The first 9 rows are patterns. Each new row is the sum of 2 different patterns, raised or lowered, with some noise. Before adding, each is slid sideways (what falls off one end comes back at the other) and multiplied by a number that may be negative. Names go in the order of the patterns.
Some rows, each with the names of its patterns after it:
[ 10  -4   9  18  -2 -15  29 -14  17  20 -26  22  21  -3 -25 -21  29   6
  24 -14  11  -5   5  -1  18  18  11   7  20 -16   6]
j_462
[  8  -5  21  26   7  12 -20   9   1   4 -20 -28  -5 -22 -15  10 -14  13
   0  15 -15 -21  19  18 -11   6 -20  27  30  25   4]
j_196
[ 15  22   3 -17  17  12  13 -20  17  28   0  20  13  22  26  -4  -3  18
  -8  27  -1  23 -23 -13 -16  15   3   6 -20  27  -3]
j_743
[-17   3   2  13 -10 -21  26 -15  29 -11  -1  24  19 -10 -14 -10 -14   1
  17   7   2  28  -1  19 -27   7 -24   1 -21 -27 -29]
j_820
[-27  22   9 -28 -19   0 -25   4  -1 -12  -9  -8  22 -13  -8 -24 -29 -27
  29 -22  10  -3  13 -11  20  -6  29 -28  11  20  23]
j_275
[  0  -1   3  10  27   6  -1  10 -10  19  -7   9  18   7 -24  15  -3  11
   7   5 -24 -10  12  17  12 -16 -13 -12   2 -22 -25]
j_985
[  3 -19  15 -15  21   2   9   4  29 -27  -5  -4 -29  15  15  28  13   4
 -15   9  10  -8  -3 -15   8 -18  -7  16  -7   0  11]
j_198
[-14 -25  28  -4  16  -8  12  26  -1 -16  18   1 -10 -26 -16 -22 -22   2
  28  -4  29 -10   4 -23  27   7 -15  -8  10  -3  12]
j_187
[ 24 -14  20 -27 -19  24   2   5  -3 -18  -1 -12  -7  12  14  16   9   3
  28 -23  11 -13 -18 -20 -20 -16  -3 -27   9  -2  -9]
j_958

New rows, each followed by the names of its patterns:
[ 13   5  -7   0  19  -3  31 -26  -2  -3 -30   0 -17  28  13 -26   2 -20
   0  14 -12   3   7 -22 -30  -7 -26  -7 -21  -2  -6]
j_462 j_958
[ 16 -18 -13 -16 -11  16 -13 -28   5   3 -32 -41 -30 -47 -26  -6  26  -7
  11 -34  -3 -31   2 -10 -36 -16 -15 -23   4 -30 -37]
j_198 j_187
[-19 -24  -8 -36 -22   1  -9 -18   4 -24   3 -19 -31 -26 -25 -26 -35 -44
 -26  -8 -29 -10 -17 -11   6  -9  11 -22 -33   3 -22]
j_820 j_187
[ 13  15  -3  29  10  28   0  25  29  41 -12  24  21   4 -16  32 -12   6
  37  -6  -7   9  56  23  -9  -8 -21   4  33  -2  24]
j_462 j_275
[34 56  1 28  6 -2 17 35 18 22  3 57  9 34 25 10 -8 56 20 42  2 47 42 37
 34 59 23 49 37 39 19]
j_743 j_275
[-40 -17 -24 -29 -40  15 -45 -10 -18 -20 -50 -27 -13  -8 -55  -9   4 -12
   0  -6   8  -2 -51 -24 -23 -25  -4 -18 -22 -55 -34]
j_743 j_187
[-20  -7  -6  -3  10 -30 -22 -42 -31 -24 -20 -25 -34 -13  -5 -41 -22 -16
  13 -33  -2  -3 -11 -46  -3 -33 -38 -44   4 -41   3]
j_820 j_275
[-57 -38 -38 -35  -8 -16 -39  -7 -34   8 -60 -41  -9 -32 -20 -20 -47 -28
 -39 -19 -20 -22 -10 -26 -27 -15 -55 -12 -34 -48 -38]
j_743 j_958
[ 10  43   4  -1  23  -7  -5 -16 -15  23   8  19  22  -1  31   5  52  40
  39  17   9  13  47 -20  33  -8  14  29  23   3   1]
j_743 j_958
[-50 -21 -20 -38 -22 -36  13 -54  -7 -38 -26 -29 -23 -27 -33 -53 -30 -25
 -22 -26 -31 -31 -48 -43 -27 -41 -17 -21 -38 -25 -42]
j_820 j_958
[ 20  -7 -26  17  -1  17 -11  27   4   5  18  18  32  -7  12  -1 -12  -6
  -5 -22   1  20   2  -3  21 -25  40  11   1  14  20]
j_462 j_820
[29 37 26 44 15 40 14  3 46 38 27 24 26 30 10 29 30 53 43 42 36 71 -4 37
 17 -1 21 22 28 38 11]
j_198 j_958
[  3  11   0  -4  24  19   1  -3 -16 -18  29  13  28   4   9  -4  39  20
  42  -7  35  43  28  -3  27  14 -23  -1  14  -8  23]
j_275 j_985
[-38 -36 -21 -19  -9 -32 -40   9 -27 -11 -10 -31 -34 -22 -22  -9 -26  -7
  -4 -20   2 -26  -6 -17 -35 -33 -24 -32 -13 -40  -9]
j_743 j_958
[-18  -8  17  -2  21  -4 -14  -2  10 -11 -14  -7  -7  11  -3  39   3  11
  -9 -21   8  -1   6  14  -7 -11   8   1  19   8  -8]
j_743 j_985
[ 27   2  27  -8  40  56  26   1  38  24  34  -4  12   9   3   7  29  20
 -29 -20   9   3   5  31   1  36  24  17  32  22  -7]
j_743 j_275
[ 25 -26 -14  16 -39 -20  -5 -27 -27 -23 -10   2  -5  -2 -32 -29 -29 -56
 -58  14 -30   0  -9  28 -19   6  -5   8 -15 -10  14]
j_275 j_985
[-14 -49   2   8 -27 -54 -18 -53  -3 -28 -26 -27 -21 -12 -40 -31 -42 -57
 -28   3 -41  -3 -29 -14 -21  11 -40  16 -53 -17  22]
j_462 j_275
[14 11 24 27 25  9 36 35 -1 39 30 15 24 13 45 41 24 10 27 34 26  0 43 10
 15 34 43 37 51 12 51]
j_985 j_958
[-11 -21   8  18   0  -4   6 -17 -12 -18 -27 -16 -29  16   5  11  13   4
  14   2  19  -1 -14 -17   6   8 -10   5 -33  14  -7]
j_820 j_187
[-16  -7   2 -28   8 -30  12 -47 -29 -25  -4 -36  -3 -43   8 -18  -4 -17
 -27 -28   5  -3 -21 -49 -11   5 -37 -22 -11  -5   3]
j_743 j_985
[  8 -25  13   7  -5  11 -11 -26  30  15   0   8   7   8  22 -23   5   8
  15  -2 -31 -13 -34  17  23   6  26  -2  -4 -28  19]
j_462 j_187
[-18 -26  -4  -2 -16 -47 -19 -26  -3 -35  -3  -4  15 -22  -7 -32 -46   3
  20 -12  -6  -2  12  28 -12  -4 -27 -14 -12 -10 -31]
j_196 j_820
[-12  -8 -16  18  14  -5  28  24  22  41  50  35  21  25  52  19   5  39
  10  32  13  51  52  12  12  10  34  28  39  29  43]
j_743 j_958
[-27 -27 -34 -16  -5 -14 -23 -66 -55   0 -23 -10 -37 -56 -25 -40 -10 -13
  -5  -5   9  11  12 -22   2 -36 -22 -44 -38 -45 -11]
j_196 j_958
[-3 43 -3 26 35  5 16 42 37 16 48 12 30 21 33 12 49 -6 37 19 17 39 53 66
 54 38 14 32 28 26 34]
j_820 j_198
[  2 -11 -18 -30 -20 -23 -27 -25 -54   2 -15  -9 -57  -6 -12 -17 -36  -7
 -46 -41 -39 -26 -33 -55 -40 -15 -27 -21 -54 -20 -51]
j_985 j_187
[ -1   7 -32 -21  23  13   0  -5 -12  22  17  18  28  -3  -1  14  21   2
  29 -12   2 -10  -5  -2 -14   9 -26   7  29 -11  15]
j_196 j_985
[ -5  19  13 -11  10   8  14  16  16   5  11  25   1  16 -16  12 -10   3
   4  -7  -7  10   8  -6  23  -9   6  18   2  21  15]
j_820 j_198
[-21 -11  14 -38  -9 -51 -21 -22 -31  -8 -15 -49 -29 -10 -12 -25   0   0
 -21 -38   4 -39 -10 -20  -7 -29 -34  -2   2 -22 -35]
j_985 j_187
[27  5 37 28 34 13 27 33 20 15 33 12  1 25 16  4 32 21  9 30  7  8 53 -1
  8 22 37 34 19 27  4]
j_462 j_985
[ 21  17   8   1  14  19   8  40  13  41  27  19  31  15  -1   1  11   9
  -7  10 -10   4   9  17   7  51  -3  20  -5  23  15]
j_985 j_187
[-11 -11  -2  12  -3 -44 -23 -25 -14 -13 -21 -11 -16  -3  -7 -28 -23 -17
 -41 -46  -2 -44   8 -38  -9 -29 -13 -53  -6 -34 -48]
j_985 j_198
[-15  41 -24   9 -42   4  16 -19  -7   0 -23   2 -26 -32  24   1  16  -6
   4  34 -24 -16  -3 -18 -29 -44 -28 -27 -42   1  16]
j_187 j_958
[  8  30  -7  13  -6  18 -31  -5 -21  29   0  25 -11  40  19  40  31   7
 -16   5  21  22 -27  28   5  13  18  -3   5  32  11]
j_743 j_820
[ 26  47  36   0  -3  30   4  31 -18  57  34  45  35  47  62  69  27  11
  33   3  51  38  16  13 -21  13  33   1   5   4  57]
j_743 j_820
[ 18  48  17  17  42  21  -4  47  37  48  37  30  32  -4  52  28  19  -6
  -3   0  23 -16  13  25  18  52  21  65   7   5  58]
j_985 j_958
[-33 -49 -19 -32 -34 -39 -31 -16 -26 -31 -26 -32 -21 -32  -3   1 -22 -33
 -24 -41   3 -34  -9 -24 -36 -33  -7 -24 -34 -32 -11]
j_743 j_198
[  6  -1 -13 -33 -27 -45 -23 -42 -71 -21 -30 -10  12 -17 -42 -59  -1 -35
  23 -37 -24  13   6 -12 -37 -12 -24 -32   6 -15 -26]
j_820 j_198
[ 28 -52   6 -22   6 -28 -47   2  -2   4 -13 -21 -46  13 -23  15 -10   2
  12   4 -46   1  -3 -35 -35 -18 -41 -42   8   1  -5]
j_462 j_187
[  1  32 -25  23   4  -6 -10   2  -8  13 -30  21  -4   4  26 -20  11 -29
  -9  34  17   8  -5   3   0   8  -1  18  34  37  13]
j_820 j_958
[ 12   0  -3 -25  -8  -5   5   5   7 -20 -19  -2 -20  16 -12  17  -5  31
  19  19  33  29   4   9  -5  -7   4  26  -2   0 -21]
j_196 j_820
[21 18 60 32  1 23  9 30 28 48 26 36 28 70 50 30 45 -2 50 22 36 21  1 -5
 18 10 45 18 42  5 33]
j_196 j_985
[  0   2 -37  -8 -18  16   3  15  22  29 -26   3 -14 -14   9  18  39  16
 -18  -7   5  14  -2  -3 -36  -5  -6   2  18 -26 -14]
j_985 j_198
[  0  16  -4   6  16  48  30  14  42  35  31  23  30  27  -1  37  35  -4
  10  43   3  49 -15   6   0  16  -9  48  13  10  41]
j_196 j_198
[-14 -24  -5   7  -6   2  14  11   4  -3 -23  22 -12  18   1 -10 -42   8
  -6  15  -4 -12 -32 -17  20  10   7 -22  -3  -4   2]
j_196 j_985
[-15  12  16  -9  38  54  48  30  32   4  42  27  19  28   9  10  15  12
  41  16  23  14  19  11  44  14  28  16  21  31  30]
j_985 j_198
[ -8 -18  10   4  -1 -24 -14 -37 -21 -36 -21 -40 -20 -25  -5 -50 -21   5
  -3   1 -19 -10 -13  -4  27 -10   0 -13 -13   9 -16]
j_196 j_958
[ 18   8 -15   3  16 -20 -28  -9  23 -18 -12 -10  -8 -13 -30 -26  20  -2
 -10   5 -22   0  -3  32   8   7 -20  10   7  28 -21]
j_743 j_985
[ 22  33 -20   2 -15  10  -5  13 -15  -8  -9  17  15  -7  -5  21   9  21
  31  33  18  18  16  -4  19   0  25  10   3  -2  25]
j_196 j_275
[27 45 73 14 32 36 17 51 49 57 -7  3  5 54 42 44  6 72 46 41 48 29  4 25
 37 42  1 53 39 34 37]
j_743 j_985
[-10   8  -1   0 -13 -12  19  18  25  13  14  31   6  36   0  28  25  32
  19   9  -9  15  19  32  24  19  18   7  34   9  26]
j_820 j_985
[ 33   2  26  20 -12  -5   8   8  13  -5  17  28  27  28   6  30  -2  -3
  27  18  34  13   2  23  15  21  44  39  30  14  19]
j_187 j_958
[ 18 -24  17  10  10 -27  13   3  22  -2  -1 -16 -29  -5  13   5 -11 -10
  25   0  -8   0   8   1 -20  -8   7  -5 -14  19 -25]
j_743 j_198
[-28 -64 -12 -16 -25 -29 -42 -27 -21 -58 -28 -12 -50 -30 -27 -43 -38 -16
  -9 -47 -51 -41 -26 -27 -33 -39 -10  -4 -37 -24 -43]
j_743 j_985
[ 23  19  15  -1  -5  -2  35 -16  13   7  -7  -9  31 -17  17   0  35  -1
   5 -14  -9  -6 -30  -3  25  35   3  21 -25  19  -4]
j_743 j_198
[  6   6   8 -13  -4 -22  -3  -8  -2 -20  33 -32   5  10 -10  25  22  17
  25  -4 -11  14 -10   2 -21   4  16 -34  -9   3  -7]
j_198 j_958
[-23  -8  -8 -19  14  10 -19  15 -37 -22  19 -34 -29  14   6  25 -47 -16
 -36   8 -45  22  -6   0   3 -35 -31 -33 -38   8  -4]
j_462 j_198
[-26   4 -16  30  16 -11 -10 -13   5  12  23  11  17  -5   9  17   5  24
  -3  20  10   8  23  16  35  37   0  15  10   3  30]
j_196 j_958
[ 35  -3  -2  11  10  -2  24  19  14 -23  12  24 -10  23   5  38  20  12
  -1  24   8  43  13  21 -21 -19  -8  24  -3  19 -28]
j_743 j_820
[ -7 -16  -6 -49 -14 -17 -12 -18   6  -2 -28 -26  -1 -50 -10 -27 -32 -39
 -36 -17 -25 -38 -23 -38 -40  15 -46   5 -43 -28  -7]
j_275 j_958
[-30 -25   5  22   1  10 -21 -18 -47 -13 -59 -29 -29 -13 -56 -20 -15  -6
 -26  -8 -41 -23  17 -29 -25 -31 -29  -9 -23   4   0]
j_196 j_187
[ 18  31  22  -9   2   9  23  24  25  20  39  31   5  16   5  13 -16  17
  -4  -5   8  -1   8   5 -20  19  29   2  22   2  -6]
j_743 j_985
[-17 -13 -22 -27 -37  -7 -36 -36 -46 -56 -36 -54 -17 -36 -27 -36 -32 -12
 -44  -7 -22 -38 -17  -9 -45 -44 -50 -52 -21  -7 -29]
j_743 j_820
[-23   9  -9 -43 -35 -38   1 -42 -24 -15 -17 -27 -48 -44 -36 -37 -10 -23
 -36 -27 -29 -37  -9 -11 -43  -8 -22 -23   7 -28 -29]
j_462 j_196
[-26   8 -17 -13 -47 -12 -21 -26 -42 -28 -23 -15 -29 -27  15 -21 -18 -15
 -20   3 -24 -23   2 -13 -42 -23 -30 -25 -30 -18 -20]
j_985 j_187
[33 14 28 23 40 10 22 13 53 33 37 22 44 16 28 43 16 29 -2 15 31 34  6 16
  5 14  4 46 22 49 18]
j_196 j_743
[-13 -21 -28 -23  15 -32  11 -27 -38  -7 -44   1 -21 -35  14   7 -27   1
 -29  -2 -30 -15  14  -8  18 -13  -9 -36 -13 -37  -1]
j_820 j_958
[-59 -30 -18 -17  -9 -42 -56 -32 -37 -35 -32 -38  -5 -20  13 -21   7   7
 -10   1 -35 -25 -44  -9   3 -59 -22 -39 -24  -7 -58]
j_196 j_820
[ 29  30  20   2 -11 -33   3   0 -25   4 -27 -14  -6 -25 -25  -6   6  -6
  14   5 -37 -13 -18 -30 -13 -42  16  -7   2 -11  18]
j_820 j_187
[ 31  23  30  43  16  44  20   8  43   7  23  18  33  24  20  -4  44  19
  42  10  21 -17  16  13   6  19  10  37  26  39   4]
j_196 j_198
